The rows are grouped in 4 ways, from coarse to fine. Each group lies inside one group of the grouping before and may be the whole of it. The rows also spread widely along 15 directions, which tell nothing about the answers.
In the rows, 128 means zero.
Known rows, each followed by its group in each grouping:
[101 155 147 115 180  89  81 105 108 156 129  92 128 119  95 102 146 174
 102  79 119 112 152 138 159  97 142 146 153 115 144 134  71 155 100 162
 165 104  95 112  87  94 117 147 114 113 118]
tir vun K827 K549
[ 92 116 135 127  96 131 150  86 128 143 110 143 123 145 129 147 148 122
 116 153 152 131 166 151 124 107  95 146 135 152 145 135 163 156 125 130
 123 104 149 158 138 148 110  83 132 106 126]
sul Zetu K427 K276
[151 146 153 124 174  52 143 117 117 119 154 108  95  55 144 115 175 130
  99 144  99 127 148 142 121  95  88 130 123 103 155 116 128  98  81 104
 174 130  97 187  72  72 129 129  93 108 134]
sul Zetu K427 K182
[156 131  95 163 109 146 131 134 121 140 161 118 109 148 125  86  96 139
 131 118 112 121 164 116 117 117 116  65 110 105  97 162 152 174  86  90
  93 140 178 114 139 154 154 164 139 161 153]
vaso lotap K815 K372
[189 130 136 110 138 117 163 123 120 108 151 129 172 149 137 159  90  91
 134 164 123 141 119 125 164 116 138 143 131 142 168 119 123 111  96 162
 145 121 128 123 129 120 128  78 165 122 113]
tir vun K10 K138
[130 119 121 125 112  77 139  97 115 128 147 120 134  88 150 116 160 159
 101 132 127  97 136 142 117 104 137 117 126 100 154 108 142 119 110 116
 151 112 134 156 116 121 134 153  83  92 160]
vaso guzi K616 K785
[126 111 127 139 122 152 144 119 178 135 130 117 116 145 137 108 120 131
 153  83 144 137 151 121 159 107 113 124 117 118 113 127 122 123 145 155
  95 144 132 116 113 121 135 100 121 155 107]
sul Zetu K565 K724
[139 141 165 121 145 105 130 107  46 137 163 147 157 142 116 140 155 186
 109 141 144 140 170 122 150 108 156 153 134  95 143 140 119 122  64 155
 172 105 119 131  71 122 124 136 114  95 171]
sul pir K117 K255
[ 98 160 111 116 112 114 136 161 145 121 141 121  92 145 128  93 121  95
 155 123 145 159 129 131 139 119 103 119 113 160 161 100 132 135 159 127
 105 123 133 156 148  95  99  91 150 137 130]
sul pir K117 K608
[145 121 117 146 119  98 119 106 165 133 114  86 156  84 140 133 119 122
 105 156  86 118 114 120 114 101 104  89 142 107 108 105 133 131  92 131
 114 121 126 118 120 114 142 122 105 140 155]
vaso lotap K869 K919
[ 55 110 133 170  98 186 133  82 149 157  86 121 123 111 133 102 184 166
 122  86 134 123 136 120 115 136 127 141 118 122  76 114 128 135 182 155
  98 120 121 129 109 151 109 151  63  86 177]
tir vun K10 K698
[100  78 123 155  44 137 157  56 177 135 113 137 146 105 159 138 165 142
 112 151 152 117 135 119  88 101 100 112 107 130 100  70 196 115 149 131
  85  83 147 117 154 145 136 109  70 107 201]
tir poga K684 K54
[107 120  96 118 120 101 164  72 136 127 103 103 159 104 140 157 117 129
 100 158 120  79 139 122 135 109 167 152 134  86 113 142 146 153 146 113
 109 102 152 165 117 185 145 146 121  67 120]
tir poga K890 K205
[210 110 167 137 161 145 129 137 133 177 124 103 127 104 162 191 124  67
 110 144  63 125  54  93 125 135  82 153 113 174 110  88  89 135  74 134
 134 167  98  76 131 138 179 122 140 171  88]
vaso Kado K892 K516
[131 108 138 114 123 135 170 105  93 150 131 128 130 105 177 124 168 160
 130 130 139 100 108 146 125 133 181 175 119 122 161 125  98 100 160 148
 148 148 123 168  94 173 124 150  93  73 115]
tir poga K684 K628
[162 151 127  81 154  47 174 140 161  57 130 117 184 105 131 145 114  93
 125 179 129 170 135 145 190 104 133 117 175 113 203 117 124  70  99 174
 166 119 112 168 109  54 105  48 146 108 117]
tir bisil K442 K998
[127 147 153  90 131  92 124 124  87 159 137 120 132 130 142 164 141 128
  98 160 133 128 102  98 127 115 140 178 114 141 146  81 108 146 119 133
 142  96 117 117 119 146 158 135 142 107 121]
vaso Kado K92 K497
[126 151 155  78 177  82 148 135  82 139 142 121 118 120 138 139 161 168
 102 126 139 141 132  94 154 111 174 195 122  98 149 124  79 118 129 139
 158 116 107 140  67 142 170 160 125  91  99]
tir bisil K442 K546
[211 104 157 124 176 135 133 170 125 140 147 136 124 139 139 165 128 162
 151  94 115 138 114 148 121 107 104 166  92 163 169 144  84  94 122 152
 154 182  83 127 130 156 174  98 115 158  84]
sul Zetu K679 K389
[143 107 118 144 114 160 146 130 156 128  96 136 177 142 107 149 123 133
 116 108 103 152 131  88 161 137 136 103 151 120  90 152 140 136 108 150
 103 143 140  72 153 151 166 142 126 121 158]
tir poga K890 K311
[162 127 153 161 168 162 135 145 115 143 135 105 110  92 159 118 153 149
 151 130  97 137 100 140  89 131 113 152  90 139 119 119  81  90 148 149
 132 168  84 158  82 147 132 127  82 131 139]
tir vun K827 K74
[165 127 143 120 134 137 138 130 106 140 149 127 144 147 140 146 113 122
 136 143 127 137 109 117 134 121 137 150 111 154 148 108 107 122 115 155
 129 127 122 110 130 144 135 108 142 133 126]
tir poga K354 K753
[127 132 131 124 103 172 158 138 122 161 108  97 149 138 165 125 111  92
 136 163 110 152  83  75 158 155 171 132 150 113  91 104  92 138 122 164
  89 147 155  95  86 157 136 144 155 131 118]
vaso lotap K127 K110
[104 137 128 150 110 153 128 151 163 112 104 133 145 124  97  94 159 128
 136  66 112 170 126 102 167 148 112  98 138 138 110 109 139 103 141 163
 120 139 108 104 147  71 107 131  97 107 196]
sul Zetu K565 K329
[160 140 108 123 147  37  89 139 192  93 156  73 166 103 119 114  81 153
 145 120 121 131 124 134 135  56 114  89 120  97 155  76 108  90 120 163
 116 103  85 124 115  57 133  77 107 170 155]
sul pir K117 K608
[154 169  88 111 112  70 176 171 150  58 170 112 130  93 154  86 108  93
 152 166 122 155  99 104 126 123 150 107  85 111 164  67 154  68 177 108
 109 110 123 186 137  84 130 122 123  94 181]
tir vun K827 K74
[169 120 142 111 127 118 150 138 151  99 121 128 197 131 136 163 122 133
 137 134 131 152 111 137 168 120 140 132 150 133 174 106 112  79 124 193
 149 131 104 114 131 108 123  75 123 115 130]
vaso lotap K815 K372
[199  96 165 191 155 202 135 116  92 170 165 162  92 147 121 140 155 159
 125  71 102 120 171 121 110 125  72 134  72 141  81 176 144 147  70 106
 138 172 126  98 123 169 173 159  99 153 148]
sul Zetu K427 K182
[147  93 137 137 118 106 115 130 140 150 130 137 121 115 141 141 162 179
 126 105 123 127 124 152  94  96  90 122 120 157 158 122 122 117 115 131
 141 147 107 121 149 137 152 114  85 147 141]
sul pir K117 K608
[ 92 133 136 130  94 127 117 118 119 152 146 124 119 146 126  91 145 165
 123 123 156 157 141  86 119 106 136 121 112 120 106  85 132 134 129 142
  96  87 137  90 116 120 143 143 113 133 186]
tir poga K890 K311
[159 138 136 143 133 177 157 143  98 138 161 127 120 154 140  89 117 110
 150 111 123 152 121  96 164 149 156 126 113 125 118 129 103 122 113 153
 121 152 142 107 101 121 122 145 144 131 138]
tir vun K10 K698
[167 112  89 121  99  87 154 121 141 119 142  87 162  93 178 106 100 132
 131 155 106  99  96 125 129 114 177  89 142  84 144 113 117 109 114 128
 117 144 153 143 106 137 141 151 115 122 133]
vaso lotap K815 K372
[154  94 149  77 103 102 166 132 132 153 135 156 105 152 168 146 150 111
 134 135 161 146 122 161 150 107 108 154 151 190 225 121 115 118 109 148
 157 151 142 131 152 127 134  65 156 147  51]
sul Zetu K679 K389
[151 165  91 124 148 100 108 187 132 114 137 100 136 133  97  95  85 109
 138 122  87 147 104 120 136 128 130  87 133 151 150 136 110 143 117 122
 121 144 121 124 167 108 131 136 156 142 145]
tir poga K890 K311
[154 114 118 160 146 124 140  67 133 117 138 127 147  86 116 137 154 135
  93  65  97  54 144 148 144 119 122 136 103 121 124 135 158 128 120 120
 168 115 112 143 144 116 118 162  73  65 164]
tir bisil K442 K546
[152 105 154  99  90 113 154 143  92 153 168 165 106 149 167 110 169 157
 133 144 162 165 117 131 110 117 128 135 126 173 198  98 122 101 108 142
 150 132 139 110 143 128 144 112 124 138 137]
tir poga K890 K311
[165 159 156  97 173  90 148 129  55 119 188 159 118 143 113 134 152 139
 106 100 143 112 168 156 173 119 136 164 116 135 210 147 124 130  89 125
 209 119 121 159 126 107 119 136 140  79 110]
vaso guzi K616 K785
[ 86  88 146 150  83 184 114 121  99 186  90 160 152 163 117 128 188 219
 123  74 140 149 139 113 127 139 149 128 156 137 105 158 112 145 115 169
 124 151 133  70 129 177 144 166  81 114 178]
sul pir K117 K608
[144 146 125 126 168 108 116 120 142 121 146 110 134 137  96 124 104 133
 131  68 126 101 159 147 170  98 122 143 110 121 152 142 117 140 130 143
 144 122 106 139 128 106 120 115 133 117 105]
sul Zetu K427 K182
[166 152 125 121 132 105 165 176  90 111 160 112 133 109 167 108 121 115
 153 184 109 169  94 101 126 135 157 121 117 104 142 106 108  81 113 132
 125 158 124 169  78 116 131 130 130 123 161]
sul pir K117 K608
[159 135 108 119 116  83 148 159 102 105 155 126 144 109 143  99 128 160
 130 150 111 149 122 103 120 122 160 102 119  93 142 126 136  94 105 112
 130 141 135 154 111 123 157 161 109 109 181]
sul Zetu K565 K329
[127 100  93  77  59  82 173 154 152 154 114 128  98  90 198  92 168  97
 117 120 108 125  39 100 130 149 168 117 151 170 190  77 116 115 156 102
 127 162 154 113 176 131 166 180 124 105 103]
tir vun K827 K549
[146 114 152 152 111 128 107 116  96 157 102 120 176 103 123 179 154 148
  91 171  81 142  86  84  84 124 110 138 121 146  86  88 135 124  77 138
 133 113 100  95 122 145 162 148  89 108 213]
sul Zetu K679 K389

New rows, each followed by its group in each grouping:
[194 117 155 144 174 119 129 117 140 142 146  81 138  79 167 161 120 116
 124 138  87 103  83 119 115 105 110 152  93 117 114  81  87  98 112 148
 134 147  87 126  84 131 160 122  97 147 113]
vaso guzi K616 K785
[152 142  93 149 148  76 105 124  83 136 159 112 107  92 119 100 134 182
  98 122  87  69 161 167  76 102 116  95 107 104 146 176 144 169  90  61
 159 131 140 180 136 160 148 191  95 104 154]
vaso lotap K127 K110
[121 140 157 161  99 189  98 129 112 157 120 125 162 163 107 123 130 117
 132 120 119 159 106 112 137 143 107 115 133 176 112  86 121 139 103 188
 126 112 119  70 147 103  90 105 127 135 194]
vaso lotap K869 K919
[166 124 110 130 110 124 126 120 131 142 159 120 141 142 127 115 104 117
 119  86 114  93 120 115 156 119 140 109 116 132 139 110 135 149 104 127
 132 120 145  85 157 123 141 155 137 129 132]
vaso lotap K127 K110
[148 131 105 113 103  91 189 127 143  89 155 160 113 127 132 109 139  97
 125 124 139 137 174 145 166 118 108  99 130 125 184 151 188 120 110  96
 144 132 162 174 158  97 122 108 143 100 126]
sul Zetu K427 K182
[139 108 117 107  97  82 114 168 131 157 168 136  85 142 152  57 154 219
 133  90 154 157 156 129 106  88 131  76 131 113 172 137 109 128 104 114
 122 148 152  96 132 130 185 158 108 183 128]
vaso lotap K869 K919
[173 130 135 112 166 125 165 136 129 118 148 126 127 137 142 134 113 124
 143 125 129 134 145 142 161 115 138 150 123 123 165 156  99 115 124 147
 142 153 125 149 106 140 140 100 146 132  74]
tir vun K827 K74
[143 121 135 116 118 121 159 142 123 116 125 135 154 151 141 117 122 147
 147 198 143 199 164 149 136 111 122  86 181 121 165 168 115 113  76 167
 121 151 154 139 101 131 118  62 147 162 127]
tir poga K354 K753
[103 115 143 107 109 155 139 106 129 162 114 170 131 164  95 141 172 131
  93  32 139 124 137  89 199 144 141 157 138 165 139 124 138 163 127 146
 144 114 137  43 185 129 150 169 135  86 123]
tir poga K354 K753
[137 102 147 160 120 166 121  89 125 150 102 101 193 111 142 130 140 161
 130 124 109 110 119 156 139 130 146 117 167 111 119 131  94 110 102 201
 145 143 115 116  84 133  89 118  82 113 155]
vaso lotap K127 K110
[197  92 154 127  83 138 160  68 106 154 157 119 183 150 186 196  84  92
 122 230 138 112 100 114 110  98 129 154 114 138 131  68 142 125  73 161
 116  89 156  98 109 171 144  70 153 148 130]
vaso lotap K127 K110
[170 157 177 118 174 130 112 138 112 129 172 126 147 150 108 120 127 124
 134  72 138 143 134 123 202 122 127 145 122 134 160  96  85 106  96 197
 173 120  87  85 106  57 103 101 135 134 127]
vaso Kado K92 K497
[141 131 127 142  93 162 137 143  97 150 173 123  89 155 173  92 116 133
 167 157 154 134 116 150  72 121 116 129  76 167 154  95 123 128 155 128
 103 130 149 158 132 162 110 103 130 156 140]
vaso lotap K815 K372
[ 73 143 124 154 132 154  86 131 162 174  93 105  94 126  93 113 155 141
 106  52 105 121 133  96 127 128  87 123 106 141  69 117 122 190 153 115
  90 122 114  87 155 135 154 172 106 135 142]
vaso Kado K892 K516
[131 123 123 122 114 124 177 131  96 134 111 124 139  95 163 107 167 131
 112 165 101 152 109 101 140 153 171 114 166  99 122 148 115 112  94 130
 138 161 151 146  83 140 138 172 110  92 151]
tir bisil K442 K546
[227  92 104 140 168 140 141 142 153 150 169 111 105 110 152  92 108 126
 145  15  78  66 102 141 169 131 149 106 108 131 154 163  81 122 110 121
 147 212 125  93 148 133 164 182 117 156  66]
tir poga K354 K753
[126  87 155 135 112 104 137  65 117 151 127 132 142 100 159 154 182 195
  94 150 144 114 142 127  84  86 120 155 115 113 121 101 135 111 111 141
 139  94 119 127  94 158 161 129  62 110 167]
tir bisil K442 K546
[124 146 138  98 113  85 144 139 108 111 138 162 153 150 102 159 144 137
 104 137 143 167 151  95 163 112 126 136 133 130 156 114 159 128  99 132
 143  94 127 109 149 108 150 116 142  99 166]
sul pir K117 K255
[157 105 138 122 114  95 155  50  44 169 168 144 126  90 154 124 179 136
  62 122 102  53 128 117 139 131 168 143 132 113 145 127 148 151  46  90
 190 111 158 119 113 137 136 219 103  54 155]
tir poga K354 K753
[ 74 132 143 136 119 175 148 127 120 158  86 142  95 147 118 118 167 113
 127 123 130 167 156 133 145 147  92 136 154 161 119 163 130 161 127 138
 118 151 146 146 125 141 104 108 138 118 116]
sul Zetu K565 K329
[103 132 140 111  76 133 190  94 161 106 110 146 156 130 144 160 150  73
 109 163 151 156 136  98 174 131 114 139 139 128 131  73 182 114 142 150
 114  81 150 123 138 106 116  86 139  81 149]
vaso lotap K127 K110
[114 152 137 140 124 156 129 153 131  97 104 146 171 151  92 152 134 139
 146 146 135 179 131 143 120 136 106 142 118 174 152 120 136 108 165 176
 129 110  97 144 163 129  99  69 118  96 185]
tir vun K827 K74
[185 142 100 106 146 102 210 178 135  96 170 136  75 106 174 104 126  97
 142 132 115 135 144 127 148 134 129 119  98 101 167 158 142 110 145  69
 126 179 158 192 122 147 170 146 149 120  70]
vaso lotap K127 K110
[120 131 123 113 146 109 123 108 154 156 132 128 102 143 104 163 132 145
  89  56 131  87 159  84 152  98 115 168  79 113  99 125 143 192 148  87
 106  96 129  88 160 169 209 176 134 117  92]
vaso Kado K892 K516
[140 105 113 126  71 145 115 136 139 154 144 126 146 152 153 108 122 153
 150  82 142 107  78 129 117 124 157 130 101 168 165  72 114 116 170 163
 118 125 129  89 177 143 130 135 108 128 152]
vaso lotap K869 K919
[124 107 142 134 117 151 178  94  95 125 119 139 150 106 169 149 173 171
 133 162 143 117 129 151 100 132 163 181 107 113 142 132 123  89 171 151
 141 130 120 191  87 190 121 125  77  60 150]
tir vun K827 K74
[142 121 134 134 141 126 145 110 154 124 131 119 136 123 129 137 130 125
 120 109 125 124 154 133 158 109 108 119 132 109 130 135 131 133 113 141
 128 133 131 126 119 123 140 112 117 130 114]
vaso guzi K616 K785
[136 108 156 150 113 134 125  82  77 179 142 107 136 115 162 149 142 171
 105 201 121 126 116  90  60  99 134 153  99 108  74  91 120 135  91 128
 103  97 131 112  74 186 168 150  95 130 182]
tir poga K890 K205
[125 129 114 112 118  99 117 158 147 129 108 101 164 128 137 113 118 168
 142 138 126 149 114 138 131 115 152 102 159 113 154 131  88 121 130 163
 116 146 122 131 119 134 137 115 118 143 127]
vaso Kado K892 K516
[187 137 122 140 154 106 124 146 152 113 119  66 185  84 152 140  84  91
 142 176  70 125  69 138 134 125 129 101 145 117 134 102  85  98  98 168
 129 159  98 148 100 101 112  95 123 147 132]
vaso Kado K892 K516
[ 66 179  96 128 132 138 109 161 128 115  85 104 157 152  74 130 103 132
 138 120 118 146 129 113 139 137 146 147 119 136 113 137 126 160 188 142
  95 109 113 161 149 152 109 130 141  78 162]
sul Zetu K427 K276
[188 116 115 144 125 152 175 115 153  88 167 147 162 138 132 151 105 130
 146  91 139 105 135 116 151 118 144 149  61 117 128 110 164  88 172 139
 114 119 119 129 156 149 151 121 107  94 159]
tir poga K684 K628
[134 132 140 123 112 117 112 103  92 159 141 125 143 156 119 145 117 135
 104 164 128 138 131  99 115 103 126 136 124 148 122 106 130 166  77 135
 125  84 140  85 134 144 153 125 146 137 156]
tir vun K827 K549
[110 125 141 145  60 177 163 126  82 173 135 138  99 137 176 118 160 120
 121 193 131 162 105  71  79 149 129 132  96 138  82  84 152 144 123 104
  84 117 171 119 113 181 152 161 124 121 186]
vaso lotap K869 K919
[103 123 123 164 116 153 100 112 186 127  73 112 179 119  80 148 135 125
 111  74  90 132 119 105 153 128  93 109 141 145  81 110 147 138 129 164
 111 118  98  80 165  99 124 121  95 110 187]
sul Zetu K565 K724
[119 129 133 143 128 124 120  78 117 139 129 102 151 110 126 137 132 136
 116 118 123  84 129 135 128 108 135 159 105 118 118  99 132 128 132 148
 135  98 111 151 103 125 103 129  95  84 161]
sul Zetu K679 K389
[127 124 141 158 142 187 137 127 153 146 125 128  93 136 128 103 151 110
 144  65 123 131 132 143 146 138  90 132 110 170 124 129 114 131 147 154
 126 157 118 122 138 113 103 109 110 141 120]
tir bisil K442 K998
[102 153 157 108 118 137  98 153  83 165 100 141 150 161 101 182 145 113
 115 141 120 155  77 109 127 140 115 182 128 217 158  82 109 152 130 163
 147 106  94  95 174 137 117 104 149 103 152]
sul pir K117 K255
[165 168 124 115 189 125 169 156 121  97 150 116 125 138 121 147  93  99
 139 134 119 138 159 127 176 124 131 150 107  98 141 167 116 134 132 123
 129 148 131 175 104 146 146 112 163 116  78]
vaso guzi K616 K785
[119 142 138 157 133 156 136 115 169 117 123 107 140 121 123 135 126 114
 135 116 128 138 140 106 142 119  98 132  91 109  80  89 140 123 157 152
  91 107 109 128 115 112 124 104 104 125 161]
vaso Kado K892 K516
[228 106 139 126 175 128 144 153 148 122 162 120 140 116 153 136 112 129
 156  83 106 113  94 162 150 115 124 137 108 158 188 128  81  77 127 167
 161 185  87 124 137 119 140  98 116 151  84]
tir poga K684 K628
[ 96 152 148 139 123 142 104 100 116 146 131 108 144 161 103 100 117 127
 132 143 145 157 157 130 150 109 119 116 152 137 127 113 111 154  92 184
 121  87 132 104 102  91  81  87 143 143 157]
tir vun K827 K74
[171 134 120 135 116 144 162 122 144  82 139 146 202 141 108 170 106 116
 127 102 123 120 129 107 180 134 149 140 101 116 131 109 167  99 145 158
 134 104 120 112 165 124 133 117 122  71 176]
vaso lotap K869 K919
[ 85 156 129 149 131 174  91 157 143 146  87 129 140 157  67 120 144 146
 121  60 110 155 139 113 154 145 104 115 139 158 106 141 122 169 142 156
 118 127 113  82 172 123 122 140 125 117 163]
vaso lotap K869 K919
[124 134 145 137 125 146 123 140 145 142 115 129 125 148 111 129 136 122
 126 135 123 179 136 109 132 121  88 115 137 161 120 121 124 144 106 151
 111 122 125  89 143 118 141  96 139 157 143]
tir vun K827 K74
[135 101 119 134  96 153 136  92 110 165 137 157 141 149 112 116 155 147
  98  36 123  81 132 107 175 142 162 126 131 142 132 141 144 162 106 130
 147 128 151  60 176 144 145 200 114  84 149]
tir poga K684 K628
[135 140 184 138 167 140 137 132 127 138 152 142  85 133 119 130 171 142
 123 118 142 182 167 113 127 104  62 150  96 144 119 111 124 113 115 142
 131 118  97 117 101 101 145  92 114 150 137]
tir poga K890 K311
[145 112 189 102 117 142 144 127  68 189 122 152 123 143 151 167 180 117
 101 150 124 164  91  90 142 142 123 181 145 179 147  97  99 126  70 157
 163 138 121  82 109 132 150 129 141 119 120]
sul Zetu K679 K389
[163 109 134 198 150 127 125  60 148 145 164 108  94  79 132 120 148 149
  93  99  95  74 190 122  96  85  56  93  69  70  46 135 176 160  75  71
 111 114 132 132 100 128 168 164  67 147 170]
vaso Kado K892 K516
[201  91 106 135  91  94 109 136 112 134 151 111 183 107 160 123 110 159
 144 137  98  93  60 161  86 111 154 104 123 159 188  94 111  85 102 154
 159 150 111 132 155 126 124 128  88 126 178]
sul Zetu K679 K389
[156  84 152 124  75 176 176 146  87 166 123 173 133 132 183 137 188 127
 142 118 124 146  67 121 137 173 154 148 139 183 170 111 112  87 123 160
 156 188 132 110 141 151 125 142 105 100 143]
sul pir K117 K255
[139 136 109 136 117 122 152 141 118 125 116 138 130 133 108 132 123 103
 105 149  90 152 149  99 140 135 105  93 146 128 110 169 167 166  71  91
 119 144 163 128 150 137 157 146 151 119 150]
sul Zetu K565 K724
[142 153 160 121 163  90 122 144  97 110 152 162 142 134  81 142 171 174
 103  85 128 160 171 114 166 110 108 137 126 121 153 136 138 112  81 140
 179 113  92 111 126  79 141 134 107  97 177]
sul pir K117 K608
